The rows of a group lie close to one hidden flat surface of 7 dimensions, which may be shifted away from zero. Surfaces can cross.
In the rows, 128 means zero.
Known rows, each followed by its group:
[110  87 164 113 106 167 130  96  70 101 166] | nevof
[157 152 144 157 191 137 195  90 102  65 153] | pazab
[176 126 149 125 107 135 109 137 125  89 106] | sur
[147 121  93 133 120 130 148 121 100 119 122] | soniv
[180 115 150  84  88 103 106 132 147 114 109] | guk
[137  90 149 148  40 127 197 149 189 102  88] | sur
[131  88 117 139 119 108 134 113 158 153 110] | guk
[118  91 154 107  87 154 117 147 148  59 111] | nevof
[128  81 167  81 138 137 147  68 160 160 131] | soniv
[ 91 137 120  89  87 134 129 152 138 150 149] | sur
[138 137  98 161 123 199 135 161 131 102 143] | pazab
[ 82 132 119 149  88 216 132 159 130 148  63] | sur
[ 65  83 168  73  60 124 155 124 127 120 158] | soniv
[150 130 159  78 133 135 149  86 111 121 121] | pazab
[ 69 170 123 121 164 114 126 154 137 121 162] | sur
[129 150 152 129 165 150 136 114 133 109 123] | soniv
[130 160 147 115 141 192 137 136 116  75 139] | pazab
[159 116 135 153 136 166 154  99  70  72  71] | sur
[113  76 154  92 103 149 138 101 149 120 101] | soniv
[138 155 171 108 131 112  52 148 159 186 110] | nevof
[140  76 148 102  69 133  98 126 151 151 123] | nevof
[121  97 125 119  97 136 136 125 115 106 106] | soniv
[169  54 113 160  98  96 153 109 126  73  54] | soniv
[131 141 128 116 129 145 140 127 124 122 130] | pazab
[ 96  92  88 186 135 144 132 133 140 144  99] | guk
[158 146 137  73  82 132  81 154 125 126 103] | guk
[120 159 122 153 163 142 145 129 109  90 126] | pazab
[130 119 116 111 129 133 131 103 106 158 125] | guk
[ 78 160 138 101 122 115 118 163 138 107 129] | sur
[126 140 100 154 147 166 114 149 110  89  99] | pazab
[126  84 137 130 127 144 151  98 112 112 140] | nevof
[ 62 156 202  87 114 188  58 170 122  99 135] | nevof
[110 145 144  80  91 119  89 168 146 121  81] | sur
[152 128 119 162 131 160 149 130 155 121 116] | soniv
[126 139 124  92 122 144 126 111 105 156 132] | guk
[ 93 133 153 114 162 154 163  76 125 183 150] | guk
[107 146 127 103  98 150  99 160 133 149 130] | sur
[141 119 104  71  55 111  76 162 132 157  91] | soniv
[ 98  62 109  70  97  84 110 112 129 133 136] | guk
[106  81  77  71  68 105  94 141 100 130 135] | guk
[ 86 134 153  90 106 159  92 168 169 105 110] | nevof
[109 103 138 105 118 143 124 117 127 125 132] | nevof
[122 120 175 132 113 251 174 121 133  72 151] | pazab
[148  81 114 139  95 133 160 120 155 113 151] | nevof
[100 114 148 141 140 147 181  98 116 115 110] | pazab

New rows. What belongs after each?
[141 161 152 115 170 130 136 105 129 138 144] | soniv
[126  94 119 107 142 183 168  75 129 162 151] | soniv
[166 175 170 144 151 159 134 125 141 126 101] | guk
[128  84 149 128 100  97 114 146 190  90 110] | guk
[118 104  82 119  85 132  92 157 119 136 111] | guk
[ 83  81 153 170 173 112 151  98 188 142 106] | guk
[118 186 175  78  94 174  92 187 136  65 133] | guk
[132 119 150  69 137 130 111  92  86 114  65] | pazab
[ 96 135 133  60  82  70 109 159 157 145 111] | sur
[162 106 154 147  91 144 141 124 105  90 174] | nevof
[118 126 128 131  98 140 132 146 141 123  84] | sur
[139  98 150 116  50 159 124 149 132 110 177] | nevof
[ 89 128 179 164 149  91 249  78 150 143 158] | pazab
[144 119 153 129 118 133 116 117 127 141 151] | nevof
[ 78 119 160  74  66 141  85 172 206 174 130] | guk
[130 126 128 106 108 140 126 125 102 118 101] | sur
[112 148 159  94 106 137 129 146 110  76 126] | sur
[123 133 133 161  97 159 118 169 175 124  69] | sur
[109 157 110  57 126  88 121 113  38 130 153] | soniv
[153 118 124 160 127 203 156 108  78 101 163] | sur
[161 122 139 141 106 138 117 142 144 104  91] | sur
[ 96 126 136  44  69 181 134 122  51 112 117] | sur
[158 145 108 115 132 130 118 129 121 147 114] | soniv
[152 106  62 172 127 108 123 132 122 150  87] | pazab
[131  95 136 128 109 115 130 131 156 109 123] | guk
[120 107  93 162 154 132 140 106  93 123 108] | guk
[159 121 135 128  94 155 119 137 128 117 126] | sur
[ 71 105 116  76  81  87 214  99 100 133 124] | sur
[161 109 117 108 107 162 116 102  69 131  66] | sur
[131 143 164 116 134 133  96 130 107 130 146] | nevof
[137  86 104 151 123 143 194 103 135 101 165] | nevof
[ 80 135 133  80 146 127  85 141  85  64 110] | guk
[110 107 112 114 110  89 194 106 121 134 139] | sur
[177 138 129 149 101 141 105 145 173 179  77] | guk
[210 168 125 104  92 154 127 132  90 114 131] | guk
[ 85 131 107 109 137 107 144 114 104 139  54] | sur
[116 118 134 119  81 153 171 133 127 112 168] | sur
[183  82 170 162 131 104 113  95 120 112 102] | nevof
[144 124 120 103 137 112 104 117  98 112  98] | guk
[185 127 148 162 180 128 174  85 115  65 106] | pazab
[137  93  58 153 160 118 151  67  45 160 110] | guk
[183 132  91 112 123 138  91 138 117 119  99] | pazab
[141  90 142 118 107  88  89 140 185 128  77] | guk
[156 154 128 129 146 133  62 154 139 133 144] | sur
[162 173 123 129 139 102 115 167 181 115 127] | nevof
[145  67 167 127 107 130 106 128 149  51  70] | nevof
[134  72 145 146 132  93 153  97 183 144 115] | guk
[113  90 158 141  89 174 138 148 155  75 134] | nevof
[150 115 135 134 193 155 153  72 112 111 101] | soniv
[150 130 118 127 132 124 144 112 121 138 139] | soniv
[192  87 163 121  58 106  80 122 138 179 137] | nevof
[120 139 157 135 109 109 156 138 146 126 168] | soniv
[114 125 130 118 103 148 139 135 118 119 100] | sur
[111 101  96 110  99 133 112 143 102 109 131] | guk
[163  83 131 108  73 108 101 131 179 164 109] | nevof
[187 122 130 130  79 173  74 159 150 150 146] | sur
[ 66 124 136 110 153 169 141 133 141  92 126] | nevof
[ 97 134 125  59  62 137 117 153 128 159 155] | sur
[185 113  91 147  74 150 151 141 101  93 153] | guk
[110 120 127 138 149 161 176  96  90 110 128] | pazab
[ 98 101 111 155 102 136 196 113 131 133  61] | sur
[102  81 166 106  57 103 163 126 166 140 159] | soniv
[135 129 137 116 111 132 138 137 120 101 128] | sur
[147 117 129 146 171 114 143 103  89  60 102] | guk
[130 119 135 167  88 175 162 163 170  89 163] | guk
[155 110 117 150 105 170 143 118 110 129 139] | sur
[197 132 163 166  86 124 127 140 121 123 190] | nevof
[ 91  93 162 152  69 153 179 149 180 110 160] | soniv
[192 120 120 172 115  57 148 126 137 123 112] | soniv
[122 104 117  93 129 122 133 102 117 135 135] | nevof
[171 164 109  98 158  98  96 112  98 145 101] | soniv
[109 150 139  98  99 167 102 161 162 138 128] | soniv
[110 150 109 103 124 130 162 115 104 156 171] | pazab
[106 116 115 127 123 137 110 136 136 145 106] | guk
[162  90 102 152 111 117 172  93 115 139 105] | sur
[163  92  83  95 123 135 113  82  72 147  93] | pazab
[130 125 124  92 102 101 125 130 123 136 122] | sur
[152 152 121 146 124 181  74 163 140 147 181] | sur
[156 135 126 130 149 141 106 120  98 113 122] | sur
[136  88 138 137  94 153 156 133 139  73 151] | nevof
[121 115 145  72 114 114 121 114 121 114 141] | guk
[ 77 123  88 119  94 177 141 143 115 168 149] | pazab
[183 101 112  69 114  88 126  72  56 133 115] | sur
[164  85 135 141 102 121 136 112 147 129 133] | nevof
[127 133 121 109  99 118 149 130 149 167 143] | pazab
[ 97 145 128  84  87 127 106 163 149 150 144] | sur
[128 158 143  94 123 154  89 157 134 102  99] | pazab
[102 159 163  96 135 109 116 152 120  55  82] | sur
[175 104 118 102  63 109 116 151 166 124 135] | nevof
[114 155 122 133 158 167 140  98  93 169 120] | guk
[170 129 106 133 161  84 135 105 142 135 117] | nevof
[127 127 135  63 103  99 128 114  90 109 119] | sur
[143 147 125 121 145 123  83 141 123 124 100] | sur
[ 78 147 106 136 143 108 127 149 155 157  92] | sur
[171 123 153  93 100 108  84 120  99 136 144] | nevof
[ 70 141 116 126 147 139 157 122 100 121  99] | sur
